The groups are shells around one centre, one inside the other: the same stretched ball of 8 dimensions in 6 sizes.
Some rows, each with its group after it:
[  9  20 -21 -26   2 -64  11 -11   5 -30  15]
Dapu
[ 34   1  17  -8  -5 -55   1 -28  25 -20  -1]
Dapu
[ 57   7  16  -6 -13 -45   0   4 -20  10  37]
Zik
[ 39  13  27  -8   3 -50  28 -14  27 -13   6]
Zik
[ 44 -25 -11 -13  -3 -47  -1   6  14   7  44]
Dapu
[ 41  41   6  -2  -2 -62   8 -31  12 -17 -19]
pes
[ 40  16  17  -8  -9 -46 -10  -9  -8  -1   8]
pes
[ 23  -8  -9 -24  -8 -59  15   3  -7 -17  50]
vedu
[ 18  -4  20 -20   5 -36  -7   1  21  -7  15]
Mufim
[ 18   3  20  -3  -6 -40 -17  -4  12  14   2]
Dapu
[ 36   0  24 -24  -1 -33  -3  -4   8  -5   5]
Fuv
[ 35  18  16 -18  -9 -54  26 -12  -5 -15   9]
Zik
[  1  -4  28  -3  -9 -49  -4 -13  21  -2   5]
Fuv
[ 17   6  51 -11  -1 -37  10  -6  20  -8   5]
pes
[ 17  41  -3 -27  14 -61  17 -33  29 -49 -27]
Fuv
[ 18   5  33 -28   8 -32   8   1  19 -14   7]
vedu
[ 14 -16  15 -31   6 -47  23   0  25 -29  36]
pes
[ 20 -30  41 -24 -25 -42  14  -3 -13  -6  33]
Dapu
[  3  -2  -6 -21  10 -57   2  -4  30 -30  34]
Fuv
[ 13  12  16 -15   1 -57  24 -19  25 -25   1]
vedu
[ 43  15  32  -5   0 -41   4  -1   8   0  20]
vedu
[ 22  22 -12  -7  -1 -66  -4 -18  10 -21  12]
Mufim
[ 41   6   5 -10  -8 -61  25 -13   6 -13  23]
vedu
[ 44  28   8  -6  -5 -56   1 -23   4 -11  -7]
Mufim
[  0  11 -10 -26  11 -59   1  -8  21 -39  24]
Zik
[ 43   8  15 -12  -2 -43  16   5   1   5  25]
pes
[  8  27  19 -13  -6 -58   9 -22   5 -24  -8]
Mufim
[ 50 -25  36  -4 -20 -38  16   5  -1  24  35]
Fuv
[ -5   7  -3 -41  16 -45   1   2  21 -38  21]
Zik
[ 12  19   0 -16  21 -51   3 -15  49 -28  -4]
pes
[ -3  12 -22 -17  13 -55 -14 -14  38 -20  -4]
Dapu
[ -8  13   4 -26  16 -47   7  -5  36 -26   1]
vedu
[ 48  14  14   3 -19 -59   3  -5 -23   3  38]
pes
[  3  27  38 -27  11 -42  18 -30  41 -35 -43]
Fuv
[ 28 -15  20  -5 -14 -43   7   9  -2  21  37]
vedu
[ 38  -6  47 -19 -20 -40  12   6 -28  -4  43]
Dapu
[ -8   2 -20 -35   6 -56  -1  -4  12 -34  22]
Zik
[ 49   5  11  -4  -5 -52  -2 -12   9  -6  20]
Mufim
[ 44  26  29 -12 -11 -50   0 -11 -19 -16  15]
Fuv
[ 35   8  21 -12   7 -45  14   5  16 -10  35]
Zik
[ 15  35  12 -16   7 -56  18  -9  11 -27  10]
Zik
[ 26 -12  38  -8 -24 -43  -3  -2 -17   8  28]
Zik
[ 24   9 -15  -5  17 -54   2 -14  54 -11   0]
Dapu
[-10   4  -6 -31  13 -48  -7  -1  26 -30  17]
pes
[ 15  -6  -4 -27   8 -59  22 -23  43 -39   4]
Fuv
[ 21   6  -6 -28  -4 -62  19  -7  -4 -33  35]
pes
[ 49  24  14 -10   1 -54  12 -19  12 -19   3]
Mufim
[-11  13  25 -39   7 -38  11  -5  17 -30  -7]
pes
[ 49  11 -13  15  -5 -65  -6  -3   5  10  43]
Fuv
[ 41  20  34  10  -4 -50   1 -10  13   3  13]
Dapu
[  7  21  -2  -5  -6 -67   4 -15   5 -18  15]
Dapu
[ 13  -5   2 -12  -3 -53  12   4  11  -3  37]
Mufim
[ 27  22  45 -18 -13 -41  18  -9 -13  -9  -1]
Dapu
[ 23 -16  28 -27 -16 -48  24 -10  -1 -16  20]
vedu
[ 11 -11  -9 -17   0 -44 -16   6  12   1  29]
Zik
[ -2  -4  20 -18   0 -40 -14 -13  28 -10 -10]
Dapu
[-11   7  14 -29  -2 -54   4 -11   7 -36  15]
vedu
[-14  -8  33 -33  -1 -32  -8   9   5 -14  20]
Fuv
[ -2  -2  20 -27  -3 -50  22 -10  16 -24   9]
Mufim
[ 29  -1 -17  -4  -1 -54 -13   2   9   4  36]
vedu
[ 24  27  11 -17   3 -49  20   3   1 -10  19]
Fuv
[ 31   4   1   4 -10 -58   4   1  -1  11  37]
Mufim
[ 31   7 -10  -1   5 -58  -7 -15  32  -7  11]
Mufim
[ -8  -8  48 -23 -13 -39   8  -6   4 -12   7]
Zik
[ 46  14 -10  -3  -5 -68   4 -20   8 -18  22]
Zik
[ 27  18  22 -11 -15 -59  22 -16  -9 -14  10]
pes
[-11  20  21 -46   8 -44   1 -10   7 -51   0]
Fuv
[ 12 -20  21 -36  -4 -35  -4  -4  11 -18  13]
Dapu
[ 18   6  26  -3  -3 -52   0  -8  15 -11  23]
Zik
[ 28  13   8 -17  15 -49  15 -18  45 -24  -7]
vedu
[  6  -5  48 -30   0 -26  13  12   7  -5  19]
Fuv
[ 16  -2   6 -16  -5 -53  -7 -19  16 -19   5]
Mufim
[ 15  14   3 -24  -4 -56  19  -7  -2 -22  18]
Mufim
[ 30  14   0 -26  -5 -57  10  -9  -9 -27  23]
Mufim
[ 27   4  34 -21  -2 -39  -1  -4   4 -17  17]
vedu
[ 32 -12  18 -11 -16 -42   1  -3  -3  12  17]
pes
[-16  -6  18 -43   1 -47  20  -6  13 -40  16]
vedu
[ -5   2  -9 -33   7 -60   8 -17  26 -46  11]
pes

New rows. What belongs after each?
[ 42 -17  33  -7 -13 -42  23  -2  10  12  24]
Zik
[ 43   9   6  -8   8 -52  11 -13  32 -13  11]
Mufim
[  7   1  26 -34  -7 -46  17   4 -12 -26  35]
Mufim
[ 26  -9   9 -28  -3 -40  -6  10  -7 -11  41]
Zik
[ 36  28 -11 -10  15 -58   2 -25  40 -25 -13]
pes
[ 44   0  32 -11 -17 -45  19   0 -14   5  30]
Mufim
[ 13  -2  51 -39   4 -31  13  -5  17 -33   8]
Fuv
[-24   8  14 -35   2 -52   5 -19  20 -42  -9]
Zik
[ 23 -14   5 -16  -2 -51  11  13   5  -7  62]
Zik
[ 25 -11  33 -29  -4 -44  20 -14  17 -26  11]
Mufim
[ 34  -2   2 -27 -10 -54  19 -17   1 -19   9]
Fuv
[ 25  22  41  -6  -3 -48   8 -22  18 -16 -12]
Mufim
[ 15   9  11 -29  15 -46  19 -12  39 -32  -1]
Mufim
[  4 -11  32 -41 -10 -44  18   2 -11 -31  36]
vedu
[ 27 -15  40 -21  -5 -36  12  -7  19  -9  11]
Mufim
[ 24   9  11 -23  -8 -51   0 -23   4 -22 -10]
Zik
[ 14   0  10 -27  -3 -40  -4   4  -2  -9  20]
Mufim
[ -1  -9  -1 -41  14 -40   4   6  25 -28  26]
pes
[ 48  19   8  -9  -9 -48   2   1 -17   5  24]
Zik
[ 25  20  -7   7  -3 -65  -4 -12  12  -3  19]
pes
[-11 -11  31 -34   2 -40   8  -2  20 -29  19]
Mufim
[  2   5  23 -35  -4 -53  18 -11   2 -41  18]
Mufim
[ 24   8  32 -23 -10 -43  -3 -17  -2 -20  -4]
Zik
[ 29  18  -8 -14   0 -64  -3 -24  13 -31   7]
pes
[ -1  22  20 -38   5 -50  13 -19  12 -47  -9]
Mufim
[ 31   1  31  -6 -16 -42  -4   2 -12  11  25]
Mufim
[ 16   9   0 -31  -4 -55  12 -16   4 -31   4]
Mufim
[  6  -4  17 -40  -3 -41  11  -3   0 -26  14]
Mufim
[  6  34  10 -13   5 -54  -9 -32  27 -27 -35]
Zik
[ 33  22  33   1 -12 -51   0 -13  -6  -2   9]
Mufim
[ 17   0  33 -14 -21 -48   1 -13 -13  -6   9]
pes
[ 10 -20   8 -12  -9 -49   0  -4  17   0  22]
Mufim
[  7 -18  26 -37   0 -35   3  -1  15 -22  17]
Mufim
[ 35 -10  13   0   3 -46   9   2  32   9  31]
Zik
[ 28  25  25 -18 -10 -55  15  -8 -19 -22  23]
pes
[ 12   3  42 -31  -2 -38   0 -22  17 -33 -14]
Fuv
[  1   7  47 -28  -2 -40   5 -20  18 -32 -13]
pes
[ 14  18  12 -32  -2 -57  23 -17   1 -41   8]
vedu
[ 48   4  -2   6  -5 -58   0 -16  19   5  13]
Mufim
[ 16   7 -10 -20  14 -56  12 -15  42 -26   3]
Mufim
[ 35  14  -3  -1  -2 -50 -13   1   2   8  24]
Mufim
[ 21  18   5 -24  -7 -58  12  -7 -13 -25  24]
Mufim
[ 18 -33  31 -18  -7 -42  17  -1  23  -6  33]
Zik
[ 37 -10  27 -11 -12 -48   5 -11   7  -8  23]
Mufim
[ -2  23  -6 -29  14 -49   2   1  15 -26  13]
Zik
[ 48  31 -10  -6   1 -57  -2 -15   5  -9   2]
pes
[ 30   8  16   5  -9 -47  -3  -1   6  18  16]
Mufim
[ 11  11 -16 -17  -6 -62  12  -4  -3 -12  25]
Fuv
[ 14  -5  14 -15 -12 -51  20   8  -7   1  39]
Zik
[ 14  -2  30 -36  -1 -40  26   0   5 -24  19]
Mufim
[ 28  -8  21 -18 -20 -58  20 -18  -5 -19  20]
Zik
[ 33  35 -16  -6   3 -62  -7 -16   6 -16   5]
vedu
[ 27   6  34 -20   0 -47  16 -25  28 -28 -11]
vedu
[ 40  16  12  -9   4 -50  10 -24  31 -13 -14]
Mufim
[ 23  10   1 -12  -2 -54  -9 -24  21 -16 -11]
vedu
[ 43 -20   4 -19 -13 -49   3   3 -10  -4  49]
pes
[-14  -6  43 -26 -14 -46  14 -15   8 -22  -1]
Fuv
[ 26  16   3 -16  15 -47  10   0  29 -14  17]
vedu
[ 26   4 -24  -8  13 -53 -17 -10  39  -7   8]
Fuv
[ 10   5  29  -9 -10 -47   4   2  -4  -1  28]
Mufim
[ 19 -12  17 -10  -1 -51  16   2  21  -8  42]
Zik
[  2  14   1 -28  -1 -56   0 -21  11 -34  -7]
Mufim
[ 10  23  26 -14  -1 -51  14  -4   3 -17  18]
vedu
